There are 9 hidden switches. A switch that is on adds its own fixed numbers to the row, and there is some noise. The rows also spread widely along 11 directions, which tell nothing about the answers.
In the rows, 128 means zero.
Known rows, each followed by its switches (1 for on, 0 for off):
[ 96 146 140 108 132 146 158  93 168  72 137 153 155  90 113  39 132 132
 119  68 112 176 212 160  65 144  72 150 107 141 126 144 141 131 122 131
 123] -> 0 1 1 1 1 1 0 0 0
[104 136 167 115 116 139 190 127 146 108 127 150  92 115 138  61 126 123
 146  75 128 198 197 120 113 143 129 113 125 143 126 156 174 116 136 159
 149] -> 1 0 0 1 1 1 0 0 0
[ 98 120 183  75 149 139 220 153  88 120 155 154  66 158 154  75 121 112
 148  76 108 215 182 126 137 125 124  91  96 175 117 167 180  91 124 180
 192] -> 0 0 0 0 0 0 1 1 0
[145 183 115 121 192 123  73 107 150 169  71 158 158  89 114 107 189 143
 116 111  73 172  86 165  58 116  91 122  95 142 150 112 142 137 185 107
 125] -> 0 1 0 0 1 0 1 1 0
[131 136  81 153 139 173 158 139 140 136 105 104 147 176 126 135 154 130
 111 144 114 144 128 135 111 121 157  95 152 147 110 131 132 136 138 129
 105] -> 0 1 0 0 0 0 1 0 0
[123 149 160  92 208 203 141 113 137 121 174 128 136 129 118  98 157 137
 117 128 120 174 156 176 111 128 107 113 141 159 115 140 154 115 161 157
 147] -> 1 0 0 1 0 0 1 0 0
[ 98 128 127 135 169 150 116  65 149 159 177 164 149  59 148  82 157 113
 132 132 120 149 155 175  73 133  97 131  98 150 128 156 138 131 139 113
  74] -> 1 0 1 1 0 0 1 0 1
[139 153 111 163 149 163  98  72 162 142 164 154 103 109 144  88 167 138
 136 154 160 178 147 128  96 137 139 126 193 128 150 114 175 125 172 149
  78] -> 1 1 0 1 1 0 1 1 1
[139 171 146 119  88  87 110 137 175 150  21 116 170  62 111 117 183 127
 135  51 119 138 183 131  86 112 112 136  81 123 149 161 119 173 197 112
 120] -> 1 0 0 1 0 0 0 0 0
[102 128  98 133 146 154 166 105 127  86 183  95 206 139 111  96 156  92
  99 171 104 147 143 167  86  84  38 127 129 173 143 136 109 125 133 117
  85] -> 0 1 0 0 0 0 1 0 1
[127 158 109 141  92 149 153 107 170  93  84 128 113 173 124  93 164 131
  98 147 129 159 162 119 124 154 118 126 184 159 139 118 151 150 144 153
 118] -> 0 1 1 1 0 0 0 0 0
[130 165 102 154 134 132 163 137 154 120  95 127 154 119 107  90 174 138
  99 111 108 174 130 132  91 108 114 108 143 153 153 111 163 125 161 126
 121] -> 0 0 0 0 1 1 1 0 1
[109 131 125 142 148 158 146  81 153 127 163 135 161  89 129  77 168 104
 117 156 115 159 155 165  93 114  74 130 135 166 148 148 141 127 158 131
  81] -> 1 0 0 1 0 1 1 0 1
[121 151 134 101 188 196 162 115 141  75 204 171 101 162 136  72 125 124
 117 194  86 186  69 160 121 112 137  98 139 168 127 104 147  60 128 160
 137] -> 1 1 0 0 1 1 1 0 0
[141 142 129 147  94 117 102  99 147 178 132  86 173 105 121 151 137 118
 187  91 182 126 174 117  88 100 132 134 138  67 116 140 105 172 146 102
  38] -> 0 0 0 1 1 0 1 0 0
[132 146 111 144 146 174 124  92 154 173 133  93 134 146 134 135 155 119
 156 109 163 155 192 137  96 138 137 112 173 108 105 145 143 167 135 128
  73] -> 0 0 0 1 1 0 1 0 1
[117 170 152 151 171  82 143 103 120 159 108 170 122  85 111  79 176 155
 126 126  94 196  89 121  74 108  97  94 121 136 170  92 185 143 145  95
 126] -> 0 1 0 1 0 1 1 0 1
[ 82 132 141 135 124 106 158  66 134 124 162 174 111 115 145  57 136 109
 129 152 104 193 135 133  84 133  71 130 130 149 151 131 155 131  98 124
  95] -> 1 1 1 1 1 0 1 0 0
[115 155 169 117 168 157 151 109 122 175 143 148 106 107 144 108 149 118
 171 124 111 186 120 137 112 115 133  80 100 129 107 135 161 118 153 141
 112] -> 0 1 0 1 1 1 0 0 0
[143 173 100 143 152 136 133 127 155 165  66 132 123 168 118 133 152 153
 130 117 110 162 124 121  78 136 180  81 148 110 108 112 140 173 126  88
 109] -> 1 1 1 1 0 0 1 0 0
[106 158 140 110 179 150 130  90 153 150  61 136 112 135 124  76 190 115
  87 115  84 204 179 154  96 165  51 136 148 185 145 150 176 163 153 153
 175] -> 1 1 0 0 1 0 0 0 0
[116 160 161 124 120 136 213 136 134 120 133 140  90 143 134  72 154 123
 136 112 125 218 164 109 122 114 132  82 150 152 145 133 188 108 150 161
 135] -> 1 0 0 1 1 1 1 0 1
[135 154 119 105 144 129 110 102 165 128  75 141 108 162 125 102 133 127
 142 100 106 163 143 147  90 150 123 142 141 123 124 134 130 156 105 118
 129] -> 0 0 0 0 1 1 1 0 0
[124 171 151 131 134 104 118  99 165 111 111 150 168  54 100  61 170 143
 115 101 112 179 139 146  72 111  68 151 125 135 175 114 151 130 174 120
 122] -> 1 0 0 1 1 1 1 0 0
[106 126 125 139 156 128 194 126 121 110 137 104 156 156  93  81 133 134
 105 115 116 189 179 130  87 120  82 122 171 148 134 128 161 151 106 112
 146] -> 1 0 0 0 0 1 1 0 0
[151 166 150 113 111 120  89  99 161 128 138 165 125  85 123 109 127 150
 182 111 152 128 117 125 103 111 168 130 103  86 120 108 111 131 152 113
  80] -> 0 1 1 1 0 1 0 0 0

New rows. What belongs after each?
[129 141 106 134 151 128 124  76 156 115 166 165 121 133 127  74 114 136
 160 122 128 171 158 139  55 137 133 119 145 104 123 121 135 151  96  85
  75] -> 1 1 1 1 0 1 1 1 1
[135 176 184  76 137  95 169 134 103 153  98 112 140 157 109 121 140  96
 182  96  83 205 130 128  91  82  63  75  81 113 116 135 128 155 140 107
 127] -> 0 0 0 1 1 1 0 1 0
[136 178 194  48 115  87 122  96 146 100 104 162  93 128 129  72 151 105
 173 105 103 187 143 141 109 111  70 138  94 136 168 134 123 137 138 140
 133] -> 0 1 0 1 0 1 1 0 1
[136 175 109 152 116  96 122 108 158 135 124 161 164  94 116 107 137 136
 146 148  99 145  57 135  68  92 138 103 100 102 139  95 111 128 138  73
  61] -> 1 0 1 1 1 1 1 0 0
[118 142 121 124 127 132 120 103 144 167 101  97 163 128 127 142 134 100
 174  87 120 144 177 144  71 122 112 111  99  93  93 160 101 182 117  89
  74] -> 0 1 0 1 1 0 0 0 0
[113 146 127 110  96  97 180 119 118 118 135 159 145 130 157  97 149  53
 162 173  48 167  66 150  96  68  79  70  34 168 142 150  99  98 138 102
  60] -> 0 1 0 1 0 1 1 1 1
[105 148 163  77 170 168 178 127 127 124 113 137 103 146 142  90 154 109
 136  89  92 191 191 155 109 139 101  90  91 169 108 170 155 136 131 151
 159] -> 0 1 0 1 0 0 0 0 1
[121 154 123 142  79 128 149  83 172  92 134 180 103  98 150  45 164 111
 121 144 122 176 144 131 116 136  98 129 139 167 163 127 162  99 168 167
  91] -> 0 0 1 1 1 1 0 1 1
[147 167 152  74  92  72  95 102 152  77 183 201 121  86 147  88 113 109
 187 149 109 133  65 144  93  75 126 124  44 106 157 114  80  86 144 102
  69] -> 1 0 1 1 0 0 1 1 1
[103 129 166 139  40  68 178 100 137  80 154 168 113  93 143  53 140  99
 149 161 127 173 121  98 128  88  89 142 124 152 194 127 141  95 143 147
  90] -> 1 1 0 1 0 1 1 0 0
[141 133 124 130 129 121  72  89 176 141 115 151 129  69 135  94 136 147
 166  60 161 140 201 135  64 148 153 161 129  91 133 153 129 158 153 111
  90] -> 1 1 0 1 0 0 1 1 0
[123 122 159 133  90 120 177 120 116 111 169 105 122 154 113 110 104 126
 175 115 170 159 174  96 126 111 127 115 167  98 118 126 140 146 107 127
 101] -> 0 0 0 1 0 1 0 0 0
[132 153 151 134 140  88 131 127 103 155 130 103 163 121  93 137 139 145
 154 111 137 154 119 104  97  82 103 109 127  94 133 101 133 160 141  93
 117] -> 0 1 0 0 0 0 0 0 0
[ 79 112 115 138 160 141 178 135 128 101 123 202  80 105 163  59 124 137
  99 113  68 168 106 142 103 161 162 100  73 183 124 148 173  82 105 135
 172] -> 0 1 0 0 0 0 0 0 0
[137 148 138 115 167 124  82  93 146 151 121 163 107 101 130  92 148 149
 144  90 132 173 142 141  86 149 119 149 138 123 141 125 162 134 149 137
 137] -> 0 0 0 0 1 0 1 1 0
[150 126 146 142 112 148 117  97 133 169 181 112 123 118 133 138 118 120
 205 128 191 141 171 108 124 106 169 108 161  84 100 137 129 144 157 132
  60] -> 1 0 0 1 0 1 0 1 0
[140 139 108 132 153 144 147 112 124 117 185 145  96 177 134 101 106 128
 162 143 135 176 118 122 101 119 159  95 164 110 116 106 153 114  98 120
  97] -> 0 0 0 0 1 1 1 1 1
[119 156 199  88 171 152 133  71 133 155 159 170  87 101 131  65 163 142
 151 113 142 200 169 139 122 141  94 135 145 149 140 123 181 125 157 175
 137] -> 0 1 1 1 0 1 1 0 0
[108 114 131 110 170 153 128  96 151 147 108 166  74 132 151  83 124 135
 145  81 117 165 176 152 101 183 155 140 129 146 109 163 159 139  95 139
 149] -> 0 0 0 0 0 1 1 0 0
[136 169 138 119 128 170 196 149 144  92 140 114 130 177 111  99 140 132
 131 134 119 191 140 124 115  97 143  80 157 135 123 114 148 108 153 149
 119] -> 1 1 0 1 1 1 1 0 0
[120 182 152 102 133  66 105 106 156 103 118 201 125  44 123  57 149 143
 131  91  98 171 113 134  68 105  97 140  57 124 172 110 139 116 154 105
 136] -> 1 1 1 0 1 0 0 0 1
[154 144  89 138 125 134  86 112 164 128 108 130 152 126 120 122 143 140
 140 111 138 124 138 135  84 123 145 142 140 113 131 124 113 142 155 112
  87] -> 0 1 0 0 0 0 1 1 0
[117 156 130 139 150 116  58  34 179 104 187 181 172  40 114  63 130 136
 140 156 126 137 106 162  52 121  70 172 119 102 150 100 111 137 135  86
  57] -> 1 1 1 1 1 1 0 0 0
[133 120 119 148 146 180  97  84 142 146 187 164  61 143 170 128 124 125
 152 201 160 132  92 120 155 144 201 118 175 132 114 123 147 102 137 164
  95] -> 1 1 0 0 0 0 0 0 0
[108 140 109 144 174 121 196 136 109  97 141 141 119 181 105  81 118 148
 112 129  92 196 118 123  75 121 122  84 155 136 131 100 167 139  73  90
 146] -> 0 1 0 0 0 1 1 0 1
[120 123  93 174  69 168 156  70 178 127  97 136  79 174 165  72 176  96
 108 166 138 184 182 122 140 180 103 147 228 190 153 149 181 130 149 199
  83] -> 0 0 0 1 1 1 1 1 0
[158 202 127 136 134 112 101 128 172 104  47 149  97 143  98  96 183 175
  87 140 115 184  97 103 114 135 129 134 194 136 178  70 178 140 180 146
 178] -> 1 1 0 0 1 0 0 0 0
[122 113 134 104 105 130 105  87 159 169 109 149  89 111 168 112 125  95
 191  89 143 129 178 146 119 152 161 153  99 125 107 186 108 141 118 141
  88] -> 0 0 0 0 0 1 1 0 0
[ 95 144 128  89 126  96 152 119 154  65 147 209 110  87 153  49  98 115
 145  86  77 162 131 151  64 119 136 119  24 131 130 147 116  93  92  97
 130] -> 1 1 1 0 1 0 0 0 1
[122 118  92 183  94 154 144 106 159  77 164 151 106 140 144  85 124 133
 120 171 147 147 136 108 114 142 163 122 186 135 136 118 153 112 132 141
  89] -> 1 1 0 1 0 0 0 1 0
[127 159 102 119 147 160 137 102 148 104 110  85 182 179 107 124 169  96
 109 166  93 148 144 163  87 112  52 108 142 150 123 134 107 170 134 107
  91] -> 0 1 0 1 0 0 0 0 1
[113 149 144 120 166 142 126 112 157 144 102 178  83  85 145  68 160 151
 121  76 117 192 165 135  93 158 148 138 125 153 149 143 185 116 155 156
 167] -> 1 1 0 0 1 0 1 0 0
[132 156 107 113 151 142  96  69 159 148 128 187  97 125 155  87 140 104
 158 137  95 164 122 159  82 142 125 119  98 135 117 134 126 132 126 116
  83] -> 0 1 1 0 1 1 0 1 1
[ 91 137 141 114 134 117 158  71 147  92 130 180 111 124 133  38 140 119
 112 135  87 187 147 152  86 156  60 146 128 169 152 133 152 133  96 130
 123] -> 0 1 1 1 0 1 1 0 0
